The same things were measured in two ways. Each way mixes the same 10 hidden numbers, adds some noise and spreads widely along 5 directions of its own, which tell nothing about the thing.
Some things both ways: the first way, then the second way.
[-18,46,33,-20,26,5,8,-57,12,27,-11,62,-23,22,-38,0,-4,-7,-52,-45,1,-4,-6,-44,-28]
[36,23,32,-5,72,0,22,-1,62,45,24,0,-4,8,-57,22,-26,-9]

[-13,55,-12,44,19,-25,-23,-42,33,23,-29,-1,12,11,-31,48,-28,38,26,-5,-24,-23,22,-36,-43]
[19,37,30,45,27,45,2,9,19,-3,-92,19,-12,29,-13,1,80,11]

[-6,61,37,-3,-14,-58,-20,11,52,-1,-20,35,10,7,-20,53,-18,35,-1,-14,46,-21,36,-17,-19]
[29,29,44,11,97,47,55,4,30,66,33,-70,37,-16,5,-11,3,3]

[38,-20,9,-40,-47,-10,8,42,18,-34,13,25,14,6,8,-9,29,41,-29,-7,30,14,-44,49,39]
[29,4,28,-55,-7,-52,10,9,1,10,4,1,13,60,8,9,-48,-14]

[-29,-4,58,33,27,12,-6,-23,20,31,-13,13,1,23,-7,35,-4,18,-29,-38,-12,-12,36,-58,-22]
[-18,-14,-42,-47,34,22,-21,-39,3,56,16,-12,53,-20,47,14,28,20]

[55,24,42,-11,-6,-49,-19,0,20,14,-12,24,45,8,76,-38,13,-44,25,13,-38,3,-23,23,65]
[52,26,19,-5,4,4,23,-2,12,24,-12,17,42,49,3,18,40,-4]

[44,-8,19,-22,-16,23,13,10,-59,-18,10,-21,-4,-4,7,-34,-17,-38,10,32,13,9,-12,41,17]
[23,40,62,55,0,52,-24,19,-40,-15,-50,-19,18,48,-18,-50,60,18]

[24,7,-13,0,-16,-5,-5,-20,23,3,-26,1,-16,5,-1,-40,16,-63,-53,19,-27,16,11,30,55]
[30,20,7,13,-5,25,-32,-26,7,24,-31,28,9,-17,-54,6,-14,6]

[-33,6,-69,0,54,11,18,-26,30,20,-5,11,-31,-16,-1,-9,6,-3,1,-2,-18,7,7,-14,-1]
[58,35,-3,36,44,-3,8,9,57,46,-81,35,-62,13,-25,53,-6,30]

[-13,20,-66,-8,-42,-20,-13,13,20,-24,-15,16,-13,-16,-30,50,-7,53,24,8,45,0,-2,6,-27]
[0,-1,35,10,51,1,12,7,58,1,-31,20,-27,17,-52,-5,-32,-7]

[37,-41,-16,-39,3,54,-4,26,-47,-24,3,-21,23,-23,85,-14,28,0,39,51,-29,38,-1,76,35]
[13,-7,-22,-19,-43,-32,29,12,48,-10,-22,39,-55,13,-87,45,-21,-1]

[-50,-7,-21,35,-33,-45,-13,-7,71,7,-1,31,-31,-12,-48,9,11,-9,-43,-49,11,-20,-19,-52,-17]
[27,32,28,19,42,15,-27,-4,-32,-15,-35,49,61,-1,-46,-11,76,22]

[40,13,11,-35,15,-5,-4,7,-22,13,-17,-30,36,37,31,-3,-15,-23,56,56,9,-17,5,20,28]
[29,18,13,15,-12,17,-34,12,-35,14,-1,17,1,57,13,20,-13,31]

[-5,33,-11,-14,60,21,36,-40,-40,13,3,28,-15,2,3,-20,0,-1,-10,-21,-6,17,9,-47,7]
[-9,8,15,-3,49,-8,5,-2,47,18,-84,7,-69,26,-3,20,10,-8]

[-33,46,-2,32,-17,-11,13,-58,49,-34,-8,14,-25,-26,-114,24,7,-5,-72,-32,-26,-9,-13,2,-12]
[45,12,53,13,41,26,-19,5,50,59,-33,-25,6,56,31,-65,-12,14]

[-5,-33,-26,-19,-42,16,-37,30,-15,-32,-8,2,19,-37,68,26,39,-8,29,28,-21,32,8,37,13]
[64,-8,-8,1,-1,4,-9,-14,8,45,-31,-27,27,29,-17,-53,5,56]

[61,-14,-8,-53,-9,48,6,15,-54,-14,-27,-17,-6,23,41,-29,-1,-19,-9,57,12,35,14,83,50]
[28,44,38,42,-8,47,-44,13,-50,-19,-86,-15,-46,29,-51,-28,47,40]

[23,-8,15,27,1,-27,6,17,28,8,-30,-22,21,45,10,23,-21,52,16,4,16,-16,0,3,35]
[32,20,-18,22,-9,-30,31,20,-35,-11,-19,71,20,-20,-46,56,22,20]

[-11,7,5,9,-24,-60,-12,21,87,12,-9,20,-5,19,-28,3,-2,11,-36,-23,32,-29,-9,-9,7]
[4,27,5,-45,40,17,-48,-33,-45,38,-12,0,45,45,81,30,17,7]

[-14,-16,-41,-6,17,40,12,-20,-26,23,14,-4,-7,3,-13,20,2,15,38,6,1,-5,-2,-54,-28]
[4,-42,-9,31,5,17,15,22,85,45,41,15,45,-17,-12,-24,-81,26]

[-41,58,1,15,22,-36,-40,-39,60,37,-10,15,17,-3,-31,26,18,-33,-28,-15,-34,-26,60,-74,-32]
[63,44,36,11,34,13,-2,-18,15,65,-31,-17,1,-15,-12,11,-36,-6]

[66,23,8,-20,-38,-24,-19,28,-2,3,-19,12,9,6,35,-17,0,-16,-12,29,26,21,41,21,46]
[7,25,47,-6,38,50,-14,-43,7,67,-55,-67,25,-1,62,-44,-26,-14]

[33,45,13,13,7,-42,-28,30,3,4,-7,-32,25,7,13,1,-39,20,28,26,22,-23,43,14,-22]
[24,72,36,29,-8,14,22,-11,-49,-9,-75,-5,-33,12,-40,65,43,-26]

[31,0,-3,-10,-26,-15,-26,-2,-2,16,-39,-8,36,37,44,17,18,-26,23,35,-14,5,20,-13,52]
[-14,-14,-12,-20,-18,12,-68,-29,-37,-8,-41,51,24,18,1,-17,10,21]

[22,-57,18,1,-29,-4,-9,52,11,12,22,23,8,-14,69,-15,24,14,10,-14,13,17,-8,-9,29]
[-46,-22,-21,-60,16,-21,35,-21,41,-1,9,43,55,-29,-9,40,6,-39]

[-5,5,-17,-10,18,30,-20,-25,-8,30,15,5,0,-18,7,-11,9,-29,12,9,-30,2,21,-32,-37]
[-13,7,23,-1,5,45,-21,-15,58,29,-32,-11,10,27,9,-10,-5,-12]

Other things, the second way, with their names:
j456: [27,-2,-18,28,23,2,98,23,10,33,0,-41,2,-64,-40,14,-11,38]
j372: [26,35,62,-5,23,1,-3,5,12,9,-1,21,19,40,-16,9,-29,-34]
j791: [-45,-16,3,4,1,31,-11,20,-60,-43,8,14,46,7,-9,-33,78,27]
j630: [-23,20,1,16,36,20,11,-8,-26,16,-10,-3,-17,-22,-11,55,-9,-8]
j52: [-74,3,4,-3,20,90,1,-26,59,39,26,-20,62,4,79,27,-11,-37]
j25: [61,30,47,63,50,20,43,37,61,38,-23,-24,2,-6,-68,-40,14,19]
j996: [-60,32,24,24,51,62,3,-1,-42,-10,-67,6,31,-24,58,9,97,-9]
j59: [-36,-2,11,-1,27,79,-9,-26,58,28,-27,-52,20,28,16,-35,54,-5]
j622: [5,22,33,-26,-7,-4,37,24,18,-7,8,2,8,11,-25,21,-30,-15]
j104: [-43,32,65,14,28,64,22,36,17,-48,22,-21,8,23,-74,-12,70,-25]
j18: [4,18,-43,10,-30,12,-15,-14,-32,-32,-47,49,17,18,-59,60,102,25]
j403: [7,40,21,24,-57,37,-11,10,-47,-32,-48,14,2,53,-9,26,53,1]
j260: [-41,-7,-25,-18,17,15,-8,-43,-9,14,-40,10,2,10,18,35,46,-9]
j598: [31,18,-11,21,32,26,-15,4,-21,41,-29,-2,16,-17,12,-4,9,50]
j263: [8,22,57,2,38,-3,10,15,20,-22,-53,17,-63,12,-85,-4,-10,-18]
j923: [-54,-3,1,-60,-5,3,-31,-5,-5,-48,12,34,13,67,-29,36,49,-18]
j542: [13,-22,18,-2,37,-37,-11,-14,9,-10,-51,56,-35,33,-49,-7,-29,10]
j467: [-4,19,25,-16,-5,36,8,-16,62,4,23,18,56,-25,-81,4,11,-37]
j274: [-38,-11,17,-11,9,45,11,-24,80,33,29,-44,3,6,-38,-16,-26,-41]
j889: [11,23,-6,0,3,37,-29,-39,-9,55,-51,-27,38,35,83,16,11,14]
j524: [17,28,31,39,-37,38,13,31,12,3,-13,10,46,33,16,-5,20,3]
j935: [-25,3,10,47,5,78,-6,29,-2,23,23,-16,71,3,50,-33,31,28]
j940: [-85,-30,-36,-44,12,11,0,-6,12,-28,6,16,-20,7,-28,38,42,-6]
j579: [5,69,61,58,-1,63,34,29,-54,-25,-61,-42,-11,-15,-39,-3,56,-2]
j891: [5,0,68,65,89,43,55,61,1,12,-31,-42,13,-12,19,-81,10,36]
j617: [54,10,-7,60,18,16,0,7,7,46,-35,22,26,-60,-32,-19,-11,48]
j50: [-13,-5,0,-22,35,-51,40,-3,53,13,1,60,-27,-16,-48,83,-85,-36]
j342: [-33,-2,35,-37,81,16,1,2,30,7,0,-18,-35,57,-5,12,10,-15]
j603: [37,1,19,2,-2,-1,-9,-11,30,20,14,8,5,12,-92,-15,-37,6]
j812: [-33,3,42,44,33,75,30,52,10,11,35,-47,39,1,35,-35,1,8]
j268: [19,3,37,3,61,-18,42,2,-11,31,-44,-25,22,30,43,-20,0,8]
j660: [-13,13,-9,-31,-41,64,-31,-40,3,11,18,-32,38,16,-32,9,36,-1]
j646: [-8,4,-20,-16,17,30,-9,-18,36,-1,-55,6,-36,34,-34,25,58,17]
j523: [12,5,-1,29,88,-3,19,15,28,8,-86,45,-22,10,-1,17,59,32]
j291: [-23,11,23,19,64,19,-1,5,-5,3,-73,22,-21,-24,8,-7,44,1]
j482: [46,-7,-2,46,3,8,18,39,68,11,-65,36,-47,44,-35,-8,2,51]
j313: [-54,-51,-37,-39,22,-12,-10,-37,62,7,-4,54,24,-1,-16,17,-12,-11]
j107: [21,9,-10,10,14,17,-13,-10,-27,6,-20,0,-13,71,-10,34,41,32]
j350: [-35,-6,51,-5,32,-4,14,0,-12,-18,-4,-5,29,-1,-25,-40,-4,-31]
j225: [13,48,43,-3,-13,-4,-6,7,54,7,-55,46,-19,45,-11,49,-8,-49]

Some of these things the first way, each followed by its name:
[-3,-61,33,20,34,95,14,-31,-58,37,-6,-27,-25,22,14,-6,-7,-33,-13,4,-28,19,29,-29,-4]	j617
[-6,7,38,49,14,-1,0,-10,-18,-5,-10,-27,-9,5,-13,-3,-36,-7,-5,-12,-8,-11,15,-3,-18]	j260
[27,-35,-7,-1,4,53,23,12,-6,0,40,-15,-31,-35,-26,-33,-9,13,-11,9,4,12,-9,38,-21]	j225
[-41,-25,-23,49,-12,23,19,-24,-3,-5,5,18,-54,-6,-60,5,-16,37,-39,-59,13,2,-34,-38,-44]	j313
[-2,35,-23,15,-11,3,46,-2,-2,-56,-1,18,-47,-35,-78,31,-21,70,-34,-24,51,18,1,24,-4]	j25
[33,22,11,-21,29,-25,18,34,-28,12,-7,-17,6,28,29,-18,-32,-7,29,32,57,-10,40,-9,28]	j630
[-17,-29,17,-8,-6,-2,-24,21,-23,22,27,11,23,3,45,8,8,2,46,-17,12,-16,-12,-59,-35]	j268
[13,9,-26,3,-48,-44,24,37,38,-50,-19,-12,6,-1,-42,50,-1,51,13,20,57,-7,-11,35,52]	j891
[10,-21,-12,-26,36,-10,2,29,-12,14,12,8,25,7,93,-45,29,-15,17,0,-8,16,0,-17,46]	j456
[-57,-27,-10,31,21,15,1,-20,47,16,-1,-11,-27,3,-47,8,9,-6,-53,-29,-18,-16,10,-31,-22]	j598
[27,18,-51,-16,22,-61,17,22,46,40,41,17,-15,-22,15,-91,-1,-48,13,3,21,-16,-17,-31,29]	j52
[-12,45,-30,5,-23,-57,-31,-16,76,12,11,49,-2,-32,-24,-16,32,-22,-47,-31,-20,-3,9,-39,-6]	j467
[52,-30,43,-38,19,33,44,10,-33,13,25,-20,-5,21,2,-58,-12,-37,1,24,18,-2,-28,30,41]	j812
[-2,36,-4,9,27,-48,21,-5,19,3,-19,2,21,0,12,13,17,-30,10,9,1,-1,47,-55,68]	j291
[-17,22,-6,17,13,-27,-30,7,36,10,24,-37,17,-15,-32,-12,-4,-21,-9,8,-15,-36,32,-13,-48]	j579
[12,84,-16,1,25,-34,14,-47,0,4,-9,51,-13,-1,-23,-23,-12,6,-29,-35,-1,8,3,-40,-1]	j59
[4,-52,10,6,36,42,3,3,-51,28,17,-4,-19,9,65,-64,-17,-21,9,-15,-19,11,-26,-1,-16]	j18
[2,17,-18,-13,8,-28,17,26,5,-23,-6,7,7,3,11,13,1,41,8,-2,35,5,1,6,27]	j940
[41,52,10,2,45,-88,30,9,24,44,-6,14,27,31,37,-37,-7,-22,22,-2,28,-16,34,-83,87]	j996
[0,-7,-20,11,-50,1,-2,-14,-7,-31,-37,-1,-20,20,-31,15,-7,2,-19,1,8,4,-38,34,17]	j542
